All groups share one centre, and each spreads out both ways along 13 directions, with some noise.
In the rows, 128 means zero.
Known rows, each followed by its group:
[138 113 141 169 130 147 138 179 157  94  78 129 140 122 115 169] -> (2)
[136 155 111 180 147 161 123  65 123 106 119 151 128 164 128 108] -> (1)
[153 168 127 149 141 157 128 137 150  80  84 154 136 145 144 103] -> (6)
[170 135 136 153 145 168 131 121 190  91 108 132 162 157 147 135] -> (3)
[139 170 129 158 100  86 202 135 131 189 139 145 162 140 127  90] -> (2)
[120  70 122 133 110  94 117 105 159 171 148 147 130 153 173 132] -> (6)
[155  91 124 147  88 124 153  84 160 133  91 133 133 177 135 181] -> (0)
[125 134 125 119  94 139 116 164 123 135 105 175 140 129 139 190] -> (5)
[146 177 165 151 132 164 154 105 158 121  84 118 115 131 148 103] -> (1)
[ 84  77 102 141 107 126 143 152 165  80 110  62 136 135 104 149] -> (1)
[129 155 134 140 152  98 181  96 155 110  77 117 120 148 144 124] -> (5)
[110 166 128 105  71 168 185 154 126 148 113 112 148 168 161 179] -> (1)
[202 155 143 162 161 155 152 147 166 146 144 145 131 106 124 141] -> (1)
[122 148 137 117 140 149 115 109 163 134  78 174 106 129 102 137] -> (3)
[105 156 113 164 137 118 155  77 104 101 130  76 119 166  58 134] -> (0)
[151 130 176 164 102 173 133 141 128 141 105 106 127 189 104 150] -> (1)
[137 138 123 168 170 136 144 187 183 127 110 129  89  90 128 191] -> (5)
[102 121 116 183 113 132 149 150 159 144 142 122 140  88 147 166] -> (5)
[137 164 130 112 124 166 159 136 128  55  77 136 194 114 137 150] -> (6)
[150 139 162 161 116 164 152  53 176  96  97  88 147 179 153 202] -> (0)
[125 164  96 126 156 156 114 153 110  68 152 114 137 113 154 103] -> (0)
[163 117  92 154 149 137  95 169 124 106 107 201 112 134 146 111] -> (2)
[127 145 154  95 146 176  90 133 142 146 147 158 159  80 129 101] -> (6)
[107  81  94 168 155 136 131 160 154 138 155 107 102 156 147 127] -> (6)
[133 157 115 107 167 152  87  84 116 120 176 158 155 140 150 185] -> (1)
[199 113 125 124  88 158 148  53 106 169 148 126 104 143 143 131] -> (5)
[140 166  68 104 145 141 168 152 144  87 127  96 100 175 147 179] -> (1)
[126 162 126 146 137  99 144  97 152 134 128 139 138 128 127 126] -> (3)
[113 172 123 133 141 139  75 149 140  73 114 125  93 134 133 151] -> (2)
[137 168 116 139 157 178 148 147  92 148 140 165 137 131 135 176] -> (4)
[139 100 154 194 108 110 191 124 155 126  69 101 122 124 137 109] -> (1)
[131 128 142 170 115 127 141  90 157 136 126 142 184 187 165 103] -> (3)
[147 113  56 181 115  94 168 104 103 124 135 169 157 150  92 116] -> (6)
[131 157 144 179 156 150 133 138 124 137 123 163 148  83 111 108] -> (0)
[ 91 189 118 137 100 125 144 165 177 175  82 187 114 152 111 108] -> (3)
[ 78 165 139 102 141 140 126 122 157 137 123 134 170 121  94  67] -> (3)
[160 116 144 155 154 126 121 158 122  95 126  93 108 110 110  85] -> (2)
[120 166 130 141 143 148  92 132 146 127 149 163 168 164 107 193] -> (4)
[150 143 119 122 137 146 138 117 167 112  88 139  90 104 161 153] -> (5)
[117  92 129 149 156 159 157 125 116 143 109 173 191 134 114 114] -> (4)
[162  85 133 175 139 154 149  73 156 101  81 110 106 185 131 179] -> (0)
[ 84 126 105 112 150 166 167 130 143 104 105  99 160 195 113 160] -> (2)
[155 205 116 184  97 133 122  96 135 109  93 176 114 150 113 124] -> (6)
[113 124  81 148 175 180 178 114 171 111 128 119 140 133 144 211] -> (4)
[ 15 116 110 133 164 174 114 141 144 109 126 102 126  85 147 144] -> (6)
[172 177 119 182 132 142 138  76 128 114 135 159 160 158 135 106] -> (3)
[ 68 100 105 174 173 156 148 143 144  99 121 118 172 169 129 180] -> (6)
[ 56  94 111 145 172 198 127 198 173 110 117 124 177 195 133 164] -> (0)
[140 161 129 141 155 131 112  91 174 136 138 139 135 200  99  73] -> (2)
[132 140 149 128 132 129 134 115 146 121  99 152 152 134 144 178] -> (4)
[130 130 117 154  99 193 197 113 120 119 120 102 164 148 158 162] -> (1)
[161 171 154 107  80  86 138 108 100 189 129 186 146 103 142 128] -> (5)
[166 156 158 107 137 130 153 116 135 152 151 107 139 145 131 146] -> (6)
[142 103 117 154 128 113 146  89 153 110 136 104 146 104 106 193] -> (0)
[161 108 128 176 145 133 177  96 129 161 112 196 173  99 144 159] -> (4)
[115 155 117 147 102 147 149  82  72 140 136 162 180 152 119 128] -> (5)
[146 148 112 115 188 145 152 146 113  72 123 119 156 108 109 124] -> (2)
[ 97 120 120 134 109 116 187 105 112 156 136 109 147 135 146 106] -> (2)
[155 170 110 116 164 130  97 151 147  74  98 154  95 115 144  94] -> (0)
[128 121  87 195 167 136 158 114 175  97 120 128 129  94 139 117] -> (4)
[167 176 127 122 177 150 115 121 125 171 209 127 107  86 126 110] -> (5)
[167 137  89 167 120 137 133 155 137 133 127 174 114  94 105 154] -> (5)
[101  74  92 127 161 151 141 131  99  25  85 111 189 170 109 104] -> (4)
[104 140 115 169 147 149 113 103  83  58 143  93 157 193 148 134] -> (0)
[103 176  92 130 148 181 142 167 164 127 111 126  72 114 107 127] -> (3)
[ 99 140  89 151 158 187 112  96 149  75 136 115 150 128 113 108] -> (1)
[136 123 120 142 129 130 125 165 138 132 160 123 149  96  93 174] -> (4)
[186 143 124 140  77 120 124  58 116 105 136 137 169 160 109 108] -> (4)
[121  94  69 139  88 125 134 159 119  87 132  96 105 119 119 130] -> (1)
[ 92 121 146 152 160 148 107 163 181 157  90 173 102 114 172 113] -> (0)
[106 110 137 153 162 153  77 155 178 115 121 145 141 159 111 113] -> (0)
[147 155 102 128 139 161 108  98  76 134 173 178 155 144 131 141] -> (5)
[163 119 153 120 120 126 144  98 129 109  99 121 141 138 147 200] -> (2)
[111 177 148 138 154 139 110 101 153 125 120 141 117 146 169 226] -> (4)
[124 163  56 149 138 124 196  78 138  85 112 130 142 160 151 191] -> (5)
[143  91 143 129 123 115 165 106 117 152 135 133 184 145 121 149] -> (2)
[113 152 148 124  94 199 104 177  93 101 128 113 146  87 124 137] -> (6)
[151 132  73 117 126 171 152 104 174 133 143 125 124 148 108  89] -> (4)
[162 132 122 146 129 135 190 131 133  84  89 107 138  92 130  80] -> (2)
[130 165  93 132 118 164  78 132 101 123 164 144 109 221 115 156] -> (4)
[110 131 140 123 152 192 129 131  97 110  88 179 166  88 146 120] -> (3)
[113 154 103 135 112 113 159 150 131 113  97 158 159 126 121 130] -> (5)
[ 84 136 124 161 128 165  93 139 110 129 180 126 162 131 135 154] -> (5)
[184 143 113 147  97  99 162 127 130 147  98 187 143 122  93 113] -> (5)
[129 119 131 150  98 127 122 152 141 147  66 194 125 173 108 117] -> (3)
[155 127 137 136 136 148 137 131 142  51  89  82 121 113 106 104] -> (2)
[115 131  51 207 148 169 155  85 115 121 175 145 149 157 131 172] -> (1)
[ 74 108 117 134 164 135 114 155 173 110 113  98  86 147 156 170] -> (0)
[143 139  93 134 121 115 173 122 100 132 128 144 133 111 128 189] -> (0)
[131 148 119  99  76 124 106 126 132 150 123 170 133 176 151 109] -> (4)
[ 84 185 161 160 105 102  95 129 174 166 147 149 143 107 145 169] -> (2)
[164 180  81 155 172 162  79 129  86  92 181 143  87 132 127  90] -> (2)
[ 80 110 105 123 136 114  92 158 161 155 153 163 141 108 132  92] -> (0)
[ 83 155 141  86 117 163  88 180 161 123 114 129 149 204 112 137] -> (4)
[137 114 102 169 161 180 100 141 200 100 161  92 120 117  98 107] -> (5)
[ 82 132 119 169 122 142 129 136 150 116 149  79 106 155 184 151] -> (3)
[ 79 140 104 145  97 120 155  99 115 148 128 112 126 153  83 161] -> (6)
[154 131 117 135 118 174 142  96 167 108  98 114 107 115  96 140] -> (6)
[123 171 134 170 159 149 131 127 185 158 160 137 128 125 154 203] -> (6)
[ 96 140  94 111 114 171 131 157 134 143 157 128 127 104 128 166] -> (3)
[122 108 105 202 128 109 193 115 107 160 131 145 129 125 166 141] -> (1)
[ 91 121 106 131 147 134 154 113 165 164 114 134 104 152  99 153] -> (0)
[105 165 133 113 112 159  92 115 150 148 115 180 130 119 135 141] -> (3)
[ 95  95 153 165 141 163 169 112 105 116  85  93 119 153 155  83] -> (4)
[108 150 148 150 146 138 173 146 122 183 140 134 154 200 155 140] -> (1)
[108 114 129  98 205 122 169 119 131  86  88 129 175 136 125 127] -> (2)
[ 93 137 176 152  44 196 122 128 152 138  99 101 152 142 100 137] -> (1)
[192 109 111 100 111 195 155 158 123 138 122 142 132 110  95 128] -> (3)
[151 103 126 107  97 119 132  85 150 109  91  97  93 160 116  72] -> (6)
[132  87 125 148 114 157 168 119 121 137 156  89 153 148 182 124] -> (3)
[ 74  97 112 198 181 144 166 135 135  94  97 112 160 194 137 133] -> (3)
[115  79 115 150 160 179 113 156 157 125 164  91 127 129 109 137] -> (6)

New rows. What belongs after each?
[117  98 100 134 162 139 149  88 169 109 112 157 167 112 195 168] -> (0)
[ 97 122 115 102 139 167 102 114 166 102  99 119  71 130 197 199] -> (2)
[117 109 119 120 152 170  98 123 176 107 158 133 160 118 226 149] -> (0)
[110 134 147 166 103 133 146 141 161 199 147 109  73 106 168 127] -> (4)
[104 116 149 203 126 117 167 119 149 126  99 100 107 100 180 136] -> (4)
[194 161 128 143 154 132 168 145 193 108 125  86 130 156 118  98] -> (1)
[ 73 154 112 162 141 170 146 132 111 162 111 156 115 172  84 125] -> (6)
[110  94 106 124 158 197  94 178  82 103 140 151 132 163 154 177] -> (5)
[177 167 155 129  95 127 133 128 101 138 103 157 116 170 174  95] -> (6)
[157 136 124 156 149 150 119 111 142 108 134 161 169  96 125  99] -> (0)
[ 94 116  99 103 122 144 131 132 150  87 102 127 162 170 135 110] -> (4)
[138 128 134 167 154 148 142 151 156 134 147  91 122 181 110 170] -> (1)
[ 96 139 122  95 110 109  67 123  99 152 133 219 161 135 126 163] -> (1)
[125 145 100 156 144 161 174 112  67 125 134 137 137 152 158 170] -> (0)
[ 97 146 173 137 177 162 104 142 132 137  90 152 106 157 139 135] -> (4)
[ 98 164 133 160 181 159 128 122 115  64 132 132 211 159 149 213] -> (0)
[112 179 108 155 143 127 154 132 191 123 155 115 140 115 177 201] -> (3)
[129 128 138 166 105 112 162  67 116 141 146  93 123 116 146 220] -> (0)
[116 127 127 151 158 200 146 141  86 163 168 130 128  77 147 120] -> (5)
[136 123 145 152 129  87 144  96 150 150  69 175 137 184  74 111] -> (3)
[137 146 109 200 150 148 155 100 128 140 110 185 127 118 173 138] -> (2)
[111 146 112 122 163 160 128 205 137  99 103 141  98  97 194 136] -> (0)
[129 177 159  96 126 154 130 139 180 109  77 126 123 132 166 114] -> (6)
[ 95 157 150 169 163 165 101 156 162 164 167 137 143 128 101 172] -> (4)
[156 108 113 110 161 122 113 104 187  86 134 115 154 174 141  93] -> (5)
[158 147 132 170  83 127 168  77  93 126 100 137 146 184 111 131] -> (0)
[ 77 147 112 110 146 114 147 157 152 141 133 122 159 127  65 102] -> (3)
[112 127 131 135 148 141  76 184 155 102 135 162 150  96 193 107] -> (0)
[138 123 141 162 151 123 103  94 158 138 121 150 105 100 130 137] -> (0)
[141 119 124 157 147 190 117 113 156  93  72 165 125 170 141  93] -> (3)
[ 81 108 145 140 109 171 131 164 134 129 103 126 157 138 130 163] -> (5)
[141 127 134 185 131 172 109 128 199 150 122 178 144 121 138 166] -> (2)
[135 111 145  71 137 114 119 140 167 135 132 124 161 148 118 149] -> (2)
[111  88 139 176 129 174 125 120 128  91  64 131 112 128 143  84] -> (5)
[122 158 127 128 108 145 106 150 183 127 156 140 163  75 146 180] -> (6)
[105 143  96 135 113 107 129 117 220 160 179 118 136  58 148 157] -> (4)
[108 183 142 147 154 139 179  90 158 141 131  95 123 149 189 111] -> (1)
[ 87 127 103 120 170 154 164 161 171 136 154 107 166 118 101 170] -> (6)
[141 102 131 160 155 148 160  79  99 130 118 100  96 146 116 133] -> (3)
[ 81 157 108 113  92 107 138 149 129 135 148 108 142 124 132 131] -> (0)
[152 206 122 182 162 108 173  72 186 104 165 107 178 123 194 144] -> (3)
[157 183  89 109 150  87 141 165 165 124 123 172 127 134 127  79] -> (1)
[ 71 103 126 147 151 149 124 117 148 129  93 150 139 165 129 158] -> (3)
[155 108 152 167  89 102 114 127 164 115  71 111  79 163  76 129] -> (0)
[156 168 146 103 132 152 161  99 121 141 110 175 160  82 178 159] -> (6)
[129 168  83 158 161 145 210 109 175  89  90 124 147 131 151 120] -> (1)
[159 183 144 154 106 131 186 112 122 131  99 139 137  73 141 163] -> (0)
[135 174 150 195 165 188 202 104 159 163 111 155 177 130 154  99] -> (1)
[ 57 149 126 160 176 101 148 104 136 131  94 164 165 160  76 127] -> (3)
[127 116 101 136  94 106 107 128 138 150 157 158 138 114 124 103] -> (6)
[124 152  34 187 158 106 144  99 103 112 146 164  80 149 149 127] -> (1)
[ 89 186 158 158 172 136 135 110 112 114  83 172 128 115 216 157] -> (4)
[130 111 130 159 176 149  69 158 122 108 148 122  99 153  60 128] -> (4)
[106 127 175 165 141 101 109 103 141 145 111 169 171  95 152 130] -> (4)
[103 137 170 117 134 169 113  93 136 146  86 171 136 135 181 142] -> (6)
[134  90 132 177 155 128 148 183 166 157 159 109 134 101 146 158] -> (5)
[107 126 119 171 121 106 164 178 151 143 115 153 156  90 147 172] -> (5)
[173 131  95 118 162 175 177 112 135  56  84  95 121 156 120  97] -> (2)
[149  96 116 129 156 151 127 100 111 111 148 136 169 163 144  85] -> (5)
[125 114 152 148 104 158 142 109 168 111 108 101 177 128 113 142] -> (1)
[110 155 119 176 154 130 148 120 159 135 138 116 114 145 132 107] -> (1)
[141 108 119 179 165 112 160  85 140  82  80 138 139 107 124 183] -> (0)
[170 167 156 130  83 171 155 127 129 138 116 106 112 137 153 149] -> (1)
[120 100 130 118  75 160 138  91 125 103 100 148 198  79 147 139] -> (1)
[110 205  92 186 121 133 160 116 131 150 154 177 171 118 121  94] -> (2)
[ 96 194  91 197 158 157 128 108 130 118 105 178 115 174 101 124] -> (3)
[ 97  79 120 141  83 197 123 160 138 126 120 103 131 159 135 186] -> (5)
[105 145 110 139 123 175  88 148 176 123 162 116 144 139  96 127] -> (2)
[178 175  72 133 105  99 153 177 133 140 120 189 106 131 123 121] -> (1)
[114  60 112 188 109  89 160  97 144  84  98  97 167 122  86 150] -> (0)
[ 88 172 130 159 135 139 153  80 141 103 119 109 126 137 211 201] -> (4)
[119 176 113 150  75 112 118 148 158 157 174 110 108 138 140 170] -> (3)
[114 145 117 197 193 115 100 131 215  84 153 112 120  56 168  86] -> (5)
[155  87 152 142 115 129 166  93 154 135 121  96 161 151 101  81] -> (2)
[156 145 120 161 199 157  84 156  98  52 140 156 143  93 167 112] -> (0)
[171 187  67 118 134 132 134 137 172 104 160 119 100  91  96 112] -> (3)
[123 117 148 158 121 115 190  49 171 113  76 107 172 189 137 161] -> (5)
[ 97 177 110 156 168 170 118 120 114  47  98  80  67 165 139 157] -> (2)
[ 95 117 134 148 161 127 130 155 166 111  84 180 191 119 139 144] -> (4)
[144 120  93 150 163 105  96  93 187  73 161 119 160 160 154  98] -> (5)
[120 169 102 139 136 139 144 125  66 107 177 124 168 143 136 182] -> (0)
[136 145 151 143 125  82 159  94 123 148 114 113 114 139 112  67] -> (3)
[137  65 127 140  96 125 128 115  98 101 112 128 183 154  93 131] -> (2)
[209 125 135 115 112 104 161 171 167 119 110 133 150 105 107 138] -> (3)
[125 152 122 151 168 177 131  75 116 101 137 125 147 178 160 162] -> (0)
[149 144 112 173 171 100 119 126 118 135 185 147 175 175 107 103] -> (6)
[153 172 126 191 109 110 143 105 155  99  97 106  94 201 134 149] -> (6)
[ 57 164 133 170 107 127 130 115 149 164 104 185 140 147 215 164] -> (3)
[120 151 129 155 128 162 204  97 136 140  99 108 137 134 106 152] -> (5)
[124  96 114 151 122 127  92 115 128 104 110 156 112 145 143 163] -> (3)
[130 138 150 110 171 145 126 166 112 180 157 169 151  93 164 154] -> (1)
[121 148 113 105 101 152 127 125 156 153 154 102 110 172 126 138] -> (0)
[225 140 131 133  88 119 159 100 130 168 125 159 117 162 121 121] -> (6)
[151 180  55 166 143 130 138 113  99 148 174 187 104 151 146 168] -> (1)
[132 135 142 182 142 154 202 106 128 110 112 107 187  79 139 125] -> (4)
